The rows come from 4 hidden closed curves, with some noise, and rows from the same curve form a group. Each curve winds through 6 dimensions. The rows are also pushed far along 5 directions, which tell nothing about the answers.
Known rows, each followed by its group:
[  6 -25  -5  -3   2   7   4  -2   0  31  10 -37  52   3]	naz
[ 14  30  19 -39  20 -25  30   5   0 -15   3 -31  -6  -4]	Gigu
[  1 -25 -30 -13  13   5   7   7  -2  24  18  23   3  12]	vokiz
[  8  35  33  -8 -20 -18  -6  -3  11 -15  -7 -15  -2  -7]	sif
[ -3  11  32  42   2 -12  12  -6   2 -29 -20 -22 -11 -15]	sif
[ -7  -6  13  17  16  -8  -5  14  -9 -21   4 -30  -9 -22]	Gigu
[ 15 -12 -22  16   1  14 -13 -31   6  17  -7  34   6  11]	Gigu
[ 15  30   1  13   3  -2  11  -3   8 -20  13  27 -52  11]	naz
[  2 -18   1  -8 -27   0  -9 -33  16  18 -26  21   7  18]	naz
[ -6 -17 -19  -6 -29   3 -33   1   4   6   1  34 -24   4]	naz
[ -6 -16 -12  37  19  -5  16   8 -15  -1  16 -37  24  -8]	naz
[-25  -3 -21 -11 -20   9 -17  37 -11  18  12   4  23  -2]	sif
[  2  -6  11   3  21   0  12  -5  -3   4   4 -21  10  -3]	vokiz
[ -2 -33 -27   0  25  17  35  -8  -3   5  12  15  17  23]	Gigu
[ -6  -5  -5 -13  42 -16  21  13 -16 -11   6  -8 -12 -13]	naz
[ -6 -10 -33  17  15  19   2   2  -6  13  22  30   8  19]	Gigu
[  0  24  18  12 -10 -13 -14  18  -7 -10   2 -48   1 -25]	Gigu
[ -5 -39 -36 -36 -16   4  -4  25 -14  17  20  -5  26  -6]	vokiz
[  7  12  28 -13  11  -2   7 -13  15 -23  -7  16 -36   8]	vokiz
[ 19  37  27 -11  20 -16  28 -14   6 -24  -6 -19 -11   0]	vokiz
[ -8   9 -19 -10  17  -6  -1  27 -22  -5  24   2 -18 -16]	sif
[ -5 -20  -2  -6 -47   4 -29   7   8  19 -12  -9  27  -4]	sif
[-11 -18 -16   2  30  -6   1  27 -22  -4  17 -19   8 -22]	naz
[ -4 -30 -25  -5 -40  15 -35  11  -5  20  -7  -1  24 -11]	Gigu
[ -8   8  24   8 -30   4   0 -27  16 -15 -22  -1   0  20]	sif
[-16  18  13  16 -10   2   1  13  -3 -22  -4 -10 -14  -1]	vokiz
[  2  -7 -19   1 -22  -8 -18  22  -6 -16  18  13 -16 -13]	naz
[ 14  32  16 -58  -1 -28  12  13   2  -9   8 -10  -3  -9]	sif
[ -2  -4  10  32   5  -7   5  10  -5 -21   3 -32  -8 -15]	vokiz
[ -1 -14 -10 -12 -38  -1 -14  10   0  11  -1 -10  21  -5]	Gigu
[ -9   8 -12  36 -23   5 -15  13  -6 -29   1  20 -40  -6]	vokiz
[ 10  23  31  33  11  -3  15 -45  14 -20 -20   4 -17  12]	sif
[ 18  -7   0 -39  14  -5  17   6   2  17  14  -7  16   0]	Gigu
[  8 -11   8  50 -12  11  -9 -34  13   2 -13  12  -3   9]	vokiz
[  7   7  32 -30 -27 -15  -5 -22  21   4 -22  12  -4   7]	vokiz
[ 11   3 -21 -26  25  10  26   4   0   8  19  19  15  19]	naz
[  5   5  -9  40  45   4   3   5 -18 -17  20 -10 -38 -17]	sif
[-18  14  20 -48  12  -6  15  19  -4  18 -10 -25  33  -2]	sif
[-17  -9   5  17 -30   7 -47  -4   6  27  -9   3  16   1]	naz
[ -2   0  22  11  26  15  21 -17   8 -13  -7 -15   4  16]	vokiz
[ 0 -4 -2 -6 -1 -7 -4  6  6 14  4 10 -5  3]	vokiz
[-16   9  28 -23  -7  -9  13   8   2  -2  -2 -43  22   5]	sif
[-16  33  51 -10 -36 -17  -8   7  17 -12 -20 -17   0   3]	sif
[ -9  -1  11 -29  29   0  28  -9  -3  14 -18 -16  25   6]	vokiz
[  8 -21   3  47  -9  14   1 -57  19   5 -27  18  -1  25]	naz
[ -8 -18  19  -6 -15  17   3  -3  10  14 -17 -22  41   9]	naz
[ 12 -11 -25  -3  -7   8 -18   2  -2 -12   3  29 -30  -6]	Gigu
[  9  19  15  20 -11   7   6 -25  16   5 -10  12   0  18]	Gigu
[  2  17  -9 -28  12 -12  11  36 -17   4  19 -18 -10 -21]	Gigu
[ -1 -17  -3   8 -10   7 -21  -1   1  20  -2   2  17  -7]	Gigu
[  6  31  22  17  35 -23  12  -9  -1 -14   3  -9 -32  -6]	naz
[  7  26  29 -19 -25 -14   5  -8  21 -16 -22  13 -12   7]	sif

New rows, each followed by its group:
[  3  17  10 -44  15 -10   6  -3   4   8   3   6 -15   6]	sif
[ 10 -13  -2  17  -2  11  15 -37  12  13 -20  13   8  18]	naz
[-12 -10  -2  -6 -46  13 -34  24   2   6  -4   8   8  -9]	naz
[  1  15  -7   1  33  -5  19  20 -15 -24  33 -14 -34  -4]	sif
[ 13   5 -27   6   9  14 -15  -7  -1   3  16  40 -34   8]	sif
[  5   1   4 -17  31 -16   5   6  -7  12  15 -23   8 -10]	naz
[ 21   7   3  19  -7  16   9 -43  26   7  -5  41   2  38]	Gigu
[  4  22 -13   6  -8  -6 -10  34 -10  -9  23  12 -16 -18]	naz
[  8 -14 -26  33 -10  13  -2   1  -3 -10   4  14  -1  -2]	sif
[  6 -12   0  14  26  -1  21  -1  -9 -14  12 -21  -7  -9]	vokiz
[  4   7   0  19 -25   2 -26  18   1   6  15  -8   7 -12]	naz
[ 14   5  -4   5  11  -4  25 -34  10   9  -8  19  13  22]	naz
[ -6 -15   9 -16   3  -9  -1   9  -5   8  -7 -21  27 -14]	naz
[ 14   8   6 -13  -9  -5   2   9   5 -25   2  18 -32  -8]	naz
[-11   1   0  -4  12  -6   3  13 -15  -8 -10 -24  -7 -20]	Gigu
[-32   6  18 -13   7 -22 -14  50 -21  -5   7 -46  12 -35]	naz
[ -5 -15 -11 -54  15 -17   3  24 -11   1  10 -10   6 -12]	Gigu
[  8  19  26 -19  10 -27  13  12   4   7   6 -29  13 -11]	sif
[  2  -6 -20  64   0   9   1 -18  -3  -1   4   9   7   7]	naz
[ -5  -2  21  16  11  -7   9 -31   8   0 -19 -22  29  10]	Gigu
[-27   8  13  -4  -6  -9   7  45 -15  -1   3 -40  22 -20]	naz
[  3   6  18  55 -14  -5  -4  -9   6 -30  -5 -12 -12  -6]	naz
[ -9   9   7  30  46   5  30  15 -13 -13  13 -29  10  -5]	naz
[-14 -11  -4  22 -33   2 -36   9   2  -1   2   4  11  -3]	naz
[ -4  -5 -17  27   6   4 -10   8  -6 -26  11  25 -56  -5]	naz
[  9  -1 -11   2   6  13  18 -13   5  19   3  10  36  19]	naz
[ 12  -2  15  28  16   9   5 -45  11   1 -21   1  -2  11]	sif
[ -1  -7   8 -39   0   1  10  17   1  14  -2  -8  11  -2]	Gigu
[  0  24  10 -25  23 -18  24  17  -3  -6  16 -19 -16   1]	naz
[  9  20  -8   4  -3 -17 -19  29  -4   0  16  23 -35 -22]	sif
[-30   2  22  21 -15 -14 -21  22  -9 -12 -12 -24 -16 -22]	naz
[-23   1  22   0  -6  -2   7  20  -1  13  -7 -47  48  -2]	sif
[ 15  -3 -46  29  -1  21   3  -5  -3  -1  20  49 -36  14]	naz
[  4  14  15 -32 -42 -21 -24  25   6 -21  -1  13 -24 -18]	naz
[ 11  -8   3   9 -19   8   0 -22  14  16  -8   0  14  15]	naz
[ -4 -17   2  61   7   4  -4 -14  -4  -8  -5 -20  -9 -10]	naz
[  4 -19 -19   9   5  -2  -9  20  -9   6  32  -5  14  -8]	Gigu
[  5 -20  -9  11 -12   8 -20 -22  10  13  -4  16  -1  14]	naz
[ 15   5   8  56  -1   4  -2 -10   4 -16   9 -13 -23  -7]	naz
[  2  -4 -10   6 -13   7 -16  -1  -3  -3   7  26 -18  -1]	vokiz
[  1 -18 -27   3   5  -2  -2  25 -13  28  28 -15  36  -9]	sif
[ -8   6  23   0   1 -17  11 -20   8  17 -16 -25  32   9]	naz
[ -9   2 -14   9 -27   6  -3  19  -3 -12   3  20 -14  -1]	naz
[ 12   4 -29  -5 -30   2 -23   6   2   9  17  37  -3   2]	sif
[  2   7  -6  -2 -27   8  -1 -24  14  -1 -13  27  -1  26]	Gigu
[  3  -7   1 -24  10 -15   7  29 -10 -14  15 -24   3 -23]	naz
[-12   0  40   7 -15 -19 -22   7   4   1 -10 -49   3 -20]	naz
[ -4 -14   4  14   5   5   0 -29   7  -4 -21   7   9  13]	Gigu
[-16  -1  20  11  -8  -6   4  -8   7   0 -11   4   8   8]	Gigu
[  1  17  13   1   0 -10 -14  20 -10   4   3 -47  11 -27]	Gigu
[  9  16  13  50   9  10  13 -21   9  -7  -6   0   9   9]	naz
[-20   5  -3  17 -14   0  -2  41 -15 -13   9 -17  -3 -20]	naz
[ 20 -22   2  16  38  15  30 -50  12  19 -14   6  28  22]	Gigu
[ -7   2 -13 -10 -11   9 -18  14  -3   2  -7  26 -18  -2]	sif
[ 16  -3  -6 -45  11 -14   1  -8   6  19  10  10   2   6]	naz
[ 14  -5 -27 -30  25   3   1   2  -7  19  14  20  -8   0]	sif
[  0 -21  -3 -59  11  -8   9  -5   5  21  -2  -2  14  12]	naz
[ 20   4 -10  -4  35  11  36  -7   0 -11   7  13 -27   7]	Gigu
[ -7  17  42 -45 -27 -29 -16   0  17  -5 -26   3  -1  -6]	naz
[ -5  -4  25   4 -12  14   9 -20  18   4 -25   5   8  19]	Gigu
[ 21  25  -7   2   6   0  13 -27   8 -24  -1  41 -32  13]	sif
